There are 5 ways to turn a row about zero (a turn may also mirror it). The second row of each pair is the first, turned, with some noise. The first 30 pairs use one turn. New pairs use 2 turns, one after the other, and a turn may come again.
Some pairs, each with its turns in order after it:
[ 11.1  37.5  12.9 -14.5  14.1]
[-15.1  27.9 -15.3   5.0  29.8] : namo

[13.9  0.4 -9.3 -8.6 -4.4]
[  5.8   1.9   0.1 -17.4  -8.7] : Gifel

[-1.1 38.7 17.4  9.0 22.6]
[  2.1 -34.8 -25.0   2.5 -23.2] : Memuk

[-13.8  -7.3 -47.9 -24.3  15.0]
[  7.2 -20.2 -18.5  49.7 -14.8] : namo

[-27.1  -3.9   1.7  11.6  20.9]
[-11.2  -6.2 -25.6  -9.2 -21.3] : namo

[-13.0  -0.5  -7.5  33.7  -0.1]
[-16.5 -15.7 -18.8   9.4  20.1] : Gifel

[31.3 14.9  1.0  2.6  5.7]
[-17.7  21.2   2.1  10.3 -20.0] : fivep

[  9.4 -21.2  19.8  16.6  -1.1]
[ 8.8 -6.9  3.0 18.6 25.8] : Memuk

[-10.3  -5.7   0.5   3.9 -11.2]
[-1.3 -9.4  7.3  1.4 12.3] : Gifel

[ 14.4  -1.9  15.2  13.8 -13.4]
[  6.8   9.2  18.2 -19.3   4.5] : namo

[  5.7  12.9  13.9   9.6 -23.8]
[ 14.5 -12.7  18.4 -14.4  12.4] : laru

[-24.7 -18.1  11.7   7.1  -6.9]
[ 21.3  -0.7   8.0 -12.9  19.3] : Memuk

[ -1.3   9.4 -19.7  47.2  12.9]
[ 33.2  19.3 -22.9 -13.4 -25.3] : namo

[ 26.9 -18.4  -2.4 -15.8 -37.6]
[  5.3  19.9   0.1 -27.9  39.6] : laru

[-15.4   5.1   2.0 -19.6  -5.6]
[-3.2  0.3  9.1 -7.1 24.8] : fivep

[ 23.9  -3.7  -5.4  -9.0 -22.3]
[11.9 13.4  0.4 -8.2 28.3] : laru

[ -9.2 -11.1  19.6 -26.4  20.1]
[ -1.0  -3.5  26.1 -32.0   3.4] : fivep

[-47.9  -4.0 -17.8   1.4   8.0]
[  7.7 -43.8   4.6   3.4  24.6] : fivep

[-47.9  -8.3   0.8  -7.3  40.0]
[  4.4 -50.0  35.4 -15.2  12.4] : fivep

[  5.3 -26.6 -27.8   4.3 -15.3]
[-11.7  -1.4   4.5 -34.7  20.5] : Gifel

[-10.6   0.3 -17.8  -9.0  -7.6]
[ -3.7  13.3   7.8 -17.6  -7.4] : Memuk

[ -5.8 -10.4  11.6 -17.3   9.8]
[-25.1  -5.0   4.9   4.6  -3.9] : namo

[ 0.8 -4.2  4.3  5.2 15.8]
[-4.1 -7.0 -9.5  0.6  9.7] : Memuk

[ -7.2   2.7 -11.6  12.4 -15.3]
[-1.0 -6.3 20.9 -9.6 -3.3] : Memuk

[-12.7  -7.7  23.9  -1.3   3.7]
[ 19.4  -0.5  16.4 -13.6   3.2] : fivep

[15.7 -4.0 -1.4  0.5 17.4]
[-10.5  14.0  -9.5  -5.9 -13.6] : Gifel

[-23.3 -47.9  13.6  -0.7   6.2]
[-30.7  19.9  30.2  10.3  26.1] : Gifel

[ 17.8  19.2   6.5 -21.9 -22.3]
[27.3 18.6 20.2 -9.0 12.5] : laru

[  1.7 -27.8  33.8  -2.8  -2.9]
[-31.5   3.0  21.6 -19.9   7.7] : laru

[ -1.9 -39.6  10.3  18.7 -24.1]
[-26.0 -14.6  -6.7 -36.2  20.3] : laru

New pairs, each followed by its turns in order:
[ 10.5  32.4 -17.2  -3.2 -14.5]
[-3.8 -2.1 -2.2 40.0 10.1] : namo laru

[ -5.7 -10.8  14.5  10.8  -5.6]
[-13.3 -12.3   8.5   3.1   9.3] : namo namo

[-23.4  -5.5  17.2  -4.5 -47.9]
[-51.3   1.6  23.8  -3.7  10.0] : Gifel laru

[-10.5   0.4  -2.2  30.6 -17.1]
[-23.3  18.9 -10.7 -19.6  -0.9] : namo fivep

[  5.6  27.7  -5.6 -12.2  17.0]
[28.8  9.3  8.7 10.1 11.6] : Gifel namo

[  0.6   8.2   4.0   5.0 -10.6]
[-10.6   2.4   5.7  -5.2  -6.3] : namo fivep

[ 6.5 -1.8 19.0 -6.6  2.4]
[-13.9   1.6  -4.5 -12.6   5.5] : laru namo

[-5.9 24.1 -9.8  4.2 47.9]
[-11.2  36.4  14.6 -36.9   8.9] : Memuk Memuk

[-3.8  7.7  3.8 -1.1 -8.7]
[  0.1   1.3 -10.4   5.7  -7.2] : fivep Gifel

[29.7 -2.3 36.4 10.7 -2.5]
[  8.0  -3.8  12.5  22.4 -39.0] : fivep Memuk

[-27.7  10.1  -4.7 -16.0   6.5]
[18.2 28.6 -0.4 -3.9  6.1] : Memuk laru

[ -6.1 -15.8  -6.7 -20.8  33.0]
[ 22.4 -11.8 -25.1 -15.5  14.8] : laru namo

[-43.9  32.0  46.0  -0.9 -10.8]
[ -7.6 -43.1  20.9  32.1  43.9] : Gifel Memuk

[ 16.6 -17.5  -5.1  -9.5  -2.7]
[ -2.2  15.2   6.4 -14.7 -15.2] : fivep Memuk

[  9.5 -20.7   5.4  -6.9   2.9]
[ 7.6  6.1 15.7  2.1 16.4] : Gifel fivep

[ 9.5 38.1 34.1 14.1 12.2]
[ 24.5 -37.2   8.1  29.9 -11.0] : fivep Memuk

[ -2.5  -1.0 -45.2  25.0  10.5]
[-16.2 -28.8 -39.6  10.6 -12.4] : laru fivep

[ -8.6  -9.2 -12.0   6.3 -18.1]
[ 5.7 12.5 20.3 -9.0 -1.5] : Memuk fivep

[ 26.7  25.6 -20.9 -19.3   5.8]
[ 15.4  -5.9  33.3 -24.1 -14.6] : Memuk Memuk

[  7.5  15.1 -19.8  -2.9   5.3]
[-18.9  14.4   1.5   3.0 -10.3] : Gifel Memuk

[-22.8   1.6  -9.8  -1.4  -5.7]
[ -8.4  -5.4  10.7  -3.4 -21.5] : Gifel fivep

[-0.6  9.7 32.4 17.2 -3.9]
[-14.1 -24.6  -8.1 -23.8   4.6] : Gifel laru

[-34.1  42.9  -6.0   6.0  -0.5]
[ 26.9  32.0  12.1   9.1 -33.8] : Gifel namo

[-2.0 37.8 34.4  9.9  1.1]
[-18.8   5.6  34.9 -32.5  -2.4] : laru namo

[-34.6  33.4   2.0 -25.2 -18.6]
[ -3.7 -31.5 -42.6  -2.8  19.3] : fivep Memuk

[-26.0   3.9  47.9 -30.7   7.5]
[-52.0  29.9  12.1  -2.0  19.2] : fivep namo

[  5.9  -4.8 -16.5 -14.8  13.1]
[ 19.1   7.4 -15.8   0.4   3.4] : laru namo

[  0.8 -39.5   0.4 -27.8   2.3]
[ 31.3   5.4  -1.7   5.7 -38.3] : laru laru

[-15.9  -3.9  13.4  35.0 -18.5]
[-37.7 -12.9 -16.1  -7.0 -10.8] : Gifel laru

[-23.9   9.3 -13.4   4.3  10.8]
[-30.0  -7.4  -3.5  -2.1   2.7] : fivep laru

[ 46.2 -37.0  15.7  38.8  12.4]
[ 49.6  11.6  -9.8 -37.3  37.6] : fivep laru

[ 5.9  3.1 31.0  3.1 -7.2]
[-29.4  -1.3   5.6 -14.3  -0.2] : laru namo

[-11.2   7.0 -18.7  -4.0  -4.4]
[ -5.9  -5.4  -3.2 -13.7  17.4] : fivep Memuk

[ 39.8  -6.6 -24.6 -10.1   2.7]
[ 30.2 -11.0  -2.1   0.0  38.4] : fivep Gifel

[35.3  7.5  4.0 -4.4 -1.1]
[ 3.6 14.2 26.3 15.3 -9.2] : namo fivep

[-16.6  -3.0 -16.4  -0.8  -1.0]
[-14.2  -2.8 -17.3  -1.0   1.8] : Gifel Memuk

[ 47.9  23.8 -16.8   2.0  16.3]
[ 34.2 -12.0   8.4 -41.9  15.3] : Gifel Gifel

[ 3.6 -8.4 -5.5  0.5  8.2]
[  0.2  -1.3  -2.5   6.0 -11.0] : Memuk laru

[28.0  3.7 12.8 -0.9 11.8]
[ 12.2   8.4  26.5  -5.1 -14.2] : Gifel Memuk

[-11.6 -15.7  21.3  16.0   0.1]
[-19.6  20.3  -6.1  -5.3 -14.9] : Memuk Gifel

[ -6.0  -5.0 -47.9  36.4  -8.5]
[-17.7  22.0 -19.0 -46.3  25.4] : laru Gifel

[ -3.5  -6.9  12.5 -16.9  -5.9]
[ -0.3   7.7 -18.8   3.5 -12.2] : fivep Memuk

[ 4.1  1.9 14.7 -4.9  4.5]
[-3.7 -5.1 14.9 -4.3 -4.4] : laru laru

[-2.6 18.2  4.3 -2.0 36.5]
[ 28.3 -12.6 -20.6   4.7 -18.3] : namo laru

[18.5  9.6 -1.1 11.8 37.0]
[ 13.3 -26.1 -14.8   8.1 -30.2] : Memuk namo

[ 0.4 -0.3 17.7 -7.2 40.7]
[  4.6 -36.7   8.2 -19.8 -11.7] : laru laru

[-10.8  -5.9  10.9 -47.8 -20.0]
[37.3 20.6 33.3  5.3 -7.3] : laru laru

[-1.4  1.1  1.0 14.5  3.0]
[-13.9   2.2  -2.2  -3.4  -2.1] : Memuk laru

[-11.1   0.0  -5.7  -1.2   4.3]
[-7.8 -5.0 -8.1 -0.1 -0.6] : Gifel Memuk

[-0.5  6.6 10.0 -0.7 -9.1]
[ 4.3 -4.4  8.6 12.1  1.8] : fivep laru

